The rows are grouped in 3 different ways at once. Each group adds its own fixed numbers to the row, and there is some noise. The rows also spread widely along 11 directions, which tell nothing about the answers.
In the rows, zero is written as 128.
Known rows, each followed by its group in each grouping:
[113 146  76 136 172 126 188 135 115 108 102 109 130 160 123 122  93  63
  91 137 110 104 153 123 145 123 123 126 149 160 133 149 128  73 155 144
 128 157 130] -> Tumu Z109 Q
[115 148 109 157 190 137 219 159 118 149 120 150 168 157 119 164 109  43
  98 134  98 111 135 121 150 159 123 123 151 174 136 151 131  70 157 101
 122 138 147] -> peri Z289 N
[ 92 133 128 152 147  93 160 137 130 128 111 177 146 178  64 107  97 110
 143 150 141  77  83 132 160 146  50 133 101 156 100 132 108 103 114 180
  97 117 112] -> subug Z164 A
[132 115 152 141 155 142 149 141 130 130 123 111 139 147 130 102  81  63
 170 136 161 110  95 131 155 106  89 133 120 156 133 153 119 123 132 141
 124 176 103] -> rutuf Z109 N
[ 95 122 126 140 146 157 187 146 123 112  85 145 144 147 146 150 116 108
 123  98 137 123 101 122 143 141 102 139 144 139 138 151 114 109 136 107
 162 143 147] -> rutuf Z289 A
[110 126 128 115 106 137 160 107 149 107  73 160 119 118 176 126 119 109
 153  97 155 139  80 110 125 137 125 110 172 118 118 127 120 111 129 123
 177 144 123] -> subug Z164 Q
[106 127 128  91 152 169 151 121 150 109  74 137  89 194 102 132  60 134
 125 144 173 106 126 120 163 151  54 112  82 195  67 190 101 142 173 189
 158 140  70] -> ros Z109 N
[106 189 132  73 155  55 170 144 117 145  53 186 141  99 109 131  87 103
 126 120  74 120 117 143 120 171 144 127 235 129  93  93 140  77 181 111
 141 139 116] -> ros Z164 A
[105 166  76 118 156 100 161 111 151 158  93 154 110 129 135 129 106  51
 120 154 107 138 144  99 135 153 141 113 167 162  91 147 125  63 149 173
 113 152  63] -> Tumu Z109 Q
[113 141 120 149 145 119 166 125 146 152 108 121 137 109 173 114 111  66
 138 117 114 152 117 118 127 156 134 117 183 142 113 141 118  80 122 109
 131 152 112] -> baz Z109 A
[100 126 142 148 145 102 194 150 102  81  99 135 173 154 113 118 116 118
 113 102 119  84  84 150 131 138  96 140 166 119 146 116 128  98 126 101
 137 131 184] -> peri Z164 A
[118 133 150 124 124  86 163 129 134 106 141 139 167 130 137  94 118 109
 160 123 117  80  67 169 105 149 126 107 177 145 126 105 134  82 104 118
 111 133 147] -> baz Z289 Q
[104 179  70 143 134  59 152 116  77 110  69 161 140 139  84  84  89  97
 118 121 105  71 106 140 150  91  80 152 154 105 156  82 142  82 127 158
 133 130 173] -> Tumu Z289 Q
[134 179 115 151 111  95 121  84 114 150  47 156 107  86 132  62  65 110
 159  87 128 115  56 131 172 124  80 109 170  96 108  87 126 122 109 160
 178 132 143] -> subug Z109 Q
[107 140 161 139 131 125 150 127 147 162 110 165 125 142 114 115  98 116
 172 124 149 124  62 134 143 171  62 116 129 167  82 138 119 111 128 157
 132 119  82] -> ros Z289 N
[ 95 153  96 102 160 112 178 140 136 118  86 133 113 161 110 123  99  87
 107 147 117 112 141 124 129 160 108 124 147 168  91 159 126  81 160 167
 130 142  90] -> Tumu Z109 N
[ 78 120 192 100 179 105 188 134 147  57 151  91 131 167 126 151 118 133
 148 151 144  97 101 134  72 194 187  69 171 150  84 173  76 122 147 149
 104 165  77] -> baz Z109 A
[120 145 135 134 155  99 178 126 116 112 106 123 145 128 131 129 101  78
 124 121 119 114 108 127 126 143 144 105 183 133 129 127 124  97 142 128
 128 159 124] -> peri Z164 Q
[117 108 135 155 167 151 179 154 149 161 148 168 165 169 128 145 124  39
 184 159 152 100  90 104 159 127  84 142 114 164 141 159 116  92 133 119
  98 161 101] -> Tumu Z109 N
[ 91 161 101 102 139  72 155 123 122 115  79 175 133 138 105 108 112  96
 135 140 118 108 113 126 114 119 100 149 166 122 122 118 127  78 139 159
 119 151 112] -> baz Z109 Q
[127 165 135 151  72  67  93  54 149 126 112 143 113  83 173  47  89 109
 212 113 148 110  36 142 117 119 139  75 176  96 101  80 116 118  68 161
 134 145 118] -> subug Z289 N
[146 143  95 177 127 141 144  87 125 139  88 106 124 114 172  96  72  58
 121  99 135 138 120 113 174 110 118  98 147 138 132 131 127 108 117 135
 154 154 135] -> peri Z164 Q
[ 62 190  76  96  97  20 119  57 126  60  67 205 116 160  97 102 108 138
 147 155 147  69  96 122  96  90 123 123 135  90 110  98 102 105 112 214
 112 139 118] -> peri Z289 N
[ 91 141 159 109 179 113 203 152  98  89 100 164 159 154 106 184 120  96
 148 131 149 104  91 108 111 130 138 132 171 107 154 135 109 119 177 110
 138 176 125] -> peri Z289 Q
[124 161 102 144 152 101 181 126 124 134 119 155 162 145 127 111  94  79
 122 130  92  77 117 151 145 150 128 103 156 161 126 119 134  72 123 113
 117 121 176] -> baz Z289 N
[111 113 142  97 116 130 151 115 163  99 122 182 146 143 160 146 122  91
 196 141 178 100  67 113 112 108 128 117 146 130 138 126 115 123 135 127
 130 176  99] -> subug Z289 Q
[ 63 119 128 146 170 136 198 137 114  70 107 128 125 195  89 141 129 131
 105 128 154  97  93 114 124 151  90 130 109 138 118 169  90 108 124 188
 126 130 115] -> rutuf Z109 Q

New rows, each followed by its group in each grouping:
[ 88 117 127 142 134 141 201 141 145 115 119 177 173 122 200 154 182  61
 171 115 135 138  66 103  98 129 162 147 195  95 168 131 118  66 108  68
 134 162 159] -> rutuf Z109 N
[ 94 187 161 109 158  49 176 129 101 125  94 168 141 110  91 128 106 128
 153 117  99  96  72 143 104 179 145 100 210 109 105  94 124  98 147 137
 128 131 126] -> baz Z289 Q
[122 145 104 100 146 112 180 140 102  81  88 139 152 149 129 125  85  96
 123 122 121  67 119 148 138 101 126 132 171 130 157 111 143 103 161 104
 153 160 173] -> Tumu Z289 Q
[102 112 124 151 157 139 205 152 130  99 150 137 165 176 139 148 132  73
 146 141 137  86  98 128 125 137 125 126 140 155 150 147 121  85 132 106
 113 147 148] -> Tumu Z289 N
[143 163 111 127 144 101 149 121 126 145  91 155 155 123 131  90  63  82
 135 125  98  78 104 156 171 125 106 123 169 150 118 102 137  93 137 114
 133 144 155] -> ros Z109 A
[124 144 130 124 195 115 190 183  89 155 104 134 148 153  69 142  78  52
 125 143 116 101 131 127 156 135  73 154 145 168 144 141 141  92 187 133
 120 164  99] -> Tumu Z289 Q
[112 141 131 139 169 111 175 167 109 150  99 141 133 147  75 103  88  62
 135 144 131 113 100 128 150 130  53 157 130 154 120 142 131  86 149 158
 119 149 103] -> subug Z109 N
[125 143 139 161 149  97 184 153 106 119 106  77 144 121 121  77  88 112
  98  88  79  97  98 179 140 190 111 102 195 156 102 115 145  81 120 118
 143 108 164] -> Tumu Z164 A
[109 163 120 102 116  51 141 104 162 125 129 157 142 120 137 102 113  82
 150 155 112 102  98 148  93 151 148 100 177 155  89 114 132  70 113 160
  90 145  87] -> peri Z289 N
[ 74 131  79  98 116 104 166 125 150  88  94 123  97 149 139 119 128  95
  97 135 136 153 137 115  77 138 114 137 155 161 103 156 126  65 137 183
 131 145  69] -> subug Z289 Q
[125 151 106 115 147 131 167 134 136 154  93 162 136 136 140 141  87  60
 147 136 124 112 127 119 153 134 114 121 152 162 122 139 135  95 162 117
 139 155 114] -> Tumu Z289 N
[ 99 142 171 174 175 129 202 140 124 128 128 150 145 153 107 133 118 101
 154 125 132 100  52 120 144 182 110  95 148 129 107 143  98 107 122 137
 131 124 138] -> subug Z109 N
[110 122 120 127 159 107 155 158 107 123  95 102 130 141 104 107  82  60
 127 134 140 136 142 123 136 104  83 165 144 152 139 150 127  94 149 151
 114 179  85] -> rutuf Z164 A
[149  97 146 130  96 152 142 131 169 141 115 108 143 127 174  82  94  85
 146 102 145 129  83 161 148 150  67 118 138 188 104 141 151  98 109 114
 147 135 116] -> peri Z164 N
[ 94 111 133  69 123 127 162 140 158  89 102 170 145 171 123 150 119 112
 141 144 168 102  98 130 109 124  80 144 122 167 117 155 122 111 154 148
 130 161  83] -> peri Z289 Q
[106 115 163 136 154 117 180 153 130 110 158 127 167 159 123 126 120  82
 167 144 144  98  90 143 107 141 113 123 141 162 136 144 117  93 124 119
  97 154 119] -> baz Z289 N
[137 140 137  66 153 121 164 173 164 197  85 195 148 119 109 134  92  55
 152 149 115 124 100 137 154 159  70 148 166 189  95 133 155  79 178 128
 128 156  71] -> subug Z109 Q
[ 86  99 119 123 125 138 207 179 122  81 115 157 174 165 134 133 153  86
 135 122 149 108  82 136  97 107  73 185 150 133 176 135 142  68 133  88
 141 146 167] -> subug Z289 N
[131 110 137 138 148 128 165 151 130 119 114 113 157 164 108 104  77  86
 114 128 135  89 117 155 161 134  67 131 119 181 118 150 131 105 136 133
 119 146 128] -> peri Z164 A
[148 146 110 136 147 109 164 130 139 143 123  99 138 123 141  79  78  75
 113 125  86  89 111 167 152 163 123  92 174 182  95 123 147  72 123 140
 122 134 129] -> Tumu Z109 Q
[106 157  79 146 153 114 158 107 135 134 122 164 129 176 105 118  85  72
 122 160 127  90 132 123 157 124  93 117 103 183 108 142 119  82 129 171
  97 129 110] -> ros Z289 N
[101 127  92 165 146 161 181 128 128 134  95 158 140 154 144 130 122  75
 122 113 140 131 103 101 156 118  76 153 130 141 146 145 119  82 129 130
 144 138 134] -> ros Z109 Q
[127 149 106 104 119 120 153 114 165 155  87 183 143 121 158 105 104  99
 136 118 105 109  86 149 150 161 103 116 176 168  90 117 146  75 129 126
 144 120 126] -> ros Z109 Q
[ 92 137 118 166 158 125 186 140 132 142 112 134 129 162 108 111 122  96
 120 127 118 117  91 125 148 184  74 123 134 164  93 156 118  76 115 166
 123 107 111] -> Tumu Z109 N
[102 143 108 163 155 135 195 144 116 154  89 174 154 154 105 146 112  87
 103 110 119 116  94 118 166 153  61 139 130 156 129 139 131  87 138 131
 142 117 144] -> peri Z289 Q
[ 89 126 150 115 153  98 163 136 113  70 127 129 138 190  71 121  94 138
 142 145 161  65  95 144 118 130  83 122 107 154 120 146 102 123 138 176
 106 147 106] -> baz Z289 Q
[127 150  79 166 124 116 126  80 163 166 106  92  79 114 173  82  78  49
 132 132 126 170 149 100 147 158 130  76 146 182  70 155 119  78 108 189
 122 142  53] -> Tumu Z164 N
[115 133 149  80 178 124 203 173 100  85  84 100 141 142 115 131  85 104
 105 113 114 103 132 152 115 144 123 131 186 150 134 144 134 101 189 106
 156 166 139] -> baz Z109 Q
[ 99 146 110 137 142 106 160 113 131 130 106 208 165 143 141 137 129  55
 193 148 150 105  91  96 134  87 118 153 142 101 165 119 111  92 121 110
 110 168 142] -> baz Z109 N
[140 171  74 148 151 106 135 108 145 200  96 144 112 122 126  90  67  27
 141 155 109 131 141 112 178 134  88 119 134 178  93 141 135  72 131 175
 108 149  74] -> Tumu Z109 N
[100 151 104 106 137 115 158  78 157  75  89 182 135 178 128 137 100 129
 128 146 145  60  97 124 147 133 137  85 120 137  98 138  97 127 129 169
 134 140 134] -> peri Z109 Q
[124 114 152 163 154 120 162 166 113 149 125  81 147 107 148  99 104  46
 165 117 137 147  92 124 129 119  96 156 182 128 152 137 129  91 134 106
 125 185 100] -> Tumu Z109 A
[ 93 132 139  98 140  80 170 136 161  96 126 142 143 161 115 123 119 120
 131 152 112  80 105 152 109 188 138  96 168 175  77 136 120  84 133 155
  95 128  89] -> Tumu Z164 A
[ 89 156 150 128 147  90 159 119 127 113 106 130 114 145 102 123  99 118
 140 132 142 117  90 127 111 167 107 101 144 145  86 146 103 113 136 181
 125 139  80] -> peri Z289 N
[107 119 129 109 145 112 171 144 127  98 106 117 128 153 124 121 103  94
 134 131 141 111 114 131 119 141 110 125 156 156 121 143 129  96 151 146
 129 154  96] -> Tumu Z164 Q
[119 145 146 169 161 102 184 122 129 125 172 119 157 133 143 117 115  80
 145 130 106  96  77 144 116 171 170  76 183 155 118 117 118  77 110 123
  97 137 127] -> ros Z289 Q
[123  97 178 109 170 141 175 201 103 127 112 106 144 180  62 114  72  85
 145 136 160 112 109 151 146 129  12 174 113 192 128 160 137 114 180 138
 123 158  83] -> ros Z164 N
[135 128 135 105 138 126 128 129 155 142 106 123 113 161 106  88  60  91
 161 154 155  89 109 144 164 136  59 116 104 193  86 156 128 123 145 181
 122 153  69] -> Tumu Z109 N
[106 127 132 116 160 141 193 153 135 132  89 166 145 145 130 156 119  89
 126 115 127 121 103 118 146 162 114 128 156 156 117 145 125  95 150 124
 141 137 117] -> rutuf Z164 Q
[100 121  97 101 129  77 145 150 113  73 113 102 137 166 104  75 103  73
 142 160 147  89 127 146  98  73  79 176 136 145 152 134 140  74 135 164
  96 178 104] -> Tumu Z109 N
[ 71 148  86 109 159 104 189 142 117  91  84 137 120 168 100 125 122 105
  82 135 117 121 131 124 105 142  95 151 155 150 113 147 120  62 154 168
 128 134 104] -> ros Z109 Q
[120  96 135 114 118 137 146 140 155 117 118 118 132 147 147 100 111  90
 166 130 164 114  84 137 124 122  73 140 135 163 121 150 133 102 128 149
 128 161  83] -> Tumu Z109 Q
[114 110  97 117  99 106 133 110 152  82 127  87 115 147 167  66  99  76
 135 138 149 128 132 145  95 101 115 129 147 173 117 139 134  71 112 157
 109 160  88] -> ros Z164 N
[122 150 137 122 175 106 176 144 110 121 106 147 153 137 110 122  92  82
 138 128 116  84  95 139 148 131 129 121 166 132 134 124 124 104 143 131
 125 162 141] -> rutuf Z109 Q
[ 95 184 106 128 144  87 181 121 113 147  56 190 130 100 136 122 115  79
 138 111  98 136  89 110 127 142 130 134 204  90 126 104 130  76 141 123
 159 139 146] -> subug Z109 N
[ 93 125 155 146 161 110 205 159 106  85 146 122 165 151 127 133 136  93
 144 122 126  94  76 143  97 143 142 128 173 129 152 132 121  84 123 109
 115 150 154] -> rutuf Z289 N
[110 125 135 157 172 106 185 162 105 132 148 145 166 159  94 134 118  57
 162 149 138  88  91 122 136 120  95 147 138 144 160 129 123  87 140 135
  94 160 115] -> Tumu Z289 Q
[102 175 121 142 172  52 173 130  77 102  91 163 155 158  58 116  84  85
 131 143 120  69 107 130 139 108 104 136 153 106 145 105 117 102 144 155
 104 149 149] -> peri Z164 N
[137 150  71 185 145  95 160 128  92 135 107  89 140 121 127  56  86  40
 110 119 101 105 125 141 158  96  89 148 159 136 159 112 147  60 108 144
 120 151 152] -> Tumu Z109 Q
[ 99 121 151 148 154 107 179 142  97  84 106 146 160 175  85 126 106 115
 139 120 155  75  71 134 144 120  75 138 126 119 148 124 112 124 132 145
 127 143 146] -> peri Z164 Q
[100 133 120 178  88  82 144 113 129 147 110 145 143  84 178  72 154  72
 172  92 130 170  50 120  99 123  98 153 204  97 144  89 138  48  77 126
 123 131 114] -> ros Z164 Q
[137 141 104 140 126 117 113 104 158 162 102 143 118 130 126  68  57  72
 150 148 142 106 108 133 180 117  61 120 108 174  86 140 122 110 114 177
 120 150  83] -> subug Z109 A
[118 101 173 149 148 191 175 159 158 195 106 173 144 149 136 169 116  71
 175 118 175 161  70  94 170 168  31 142 101 181 108 179 119 125 153 115
 153 141  70] -> peri Z289 N
[ 99  89 187  99 122 131 177 144 156  78 134 170 171 172 131 142 140 144
 185 123 170  76  46 143 113 160 103 113 138 146 123 136 111 121 118 112
 124 133 130] -> baz Z164 Q
[ 91 140 128 148 141  96 174 131 124 112 111 165 165 133 141 119 138  92
 160 123 127 107  68 123 116 124 118 150 180 103 148 109 114  82 115 106
 119 149 146] -> ros Z109 A
[143 170 161 113 121 111 138 121 157 218  59 181 118  64 141  92  80  99
 173  94 108 147  46 141 165 195  83  96 197 146  59 103 145 103 135 138
 171 121  87] -> subug Z109 Q
[143 138 152  99 162 109 130 116 132 113 119 133 140 159 103 113  48  66
 181 171 167  65 110 134 155  87 106 112 113 156 120 144 111 150 158 157
 107 201  87] -> peri Z109 N
[ 87 101 145 120  76 116 139 100 143  48 117 110 128 132 187  96 143 138
 179  96 184 127  59 134  68 109 121 121 163 104 145 123 111 113  91 128
 150 156 122] -> baz Z289 Q
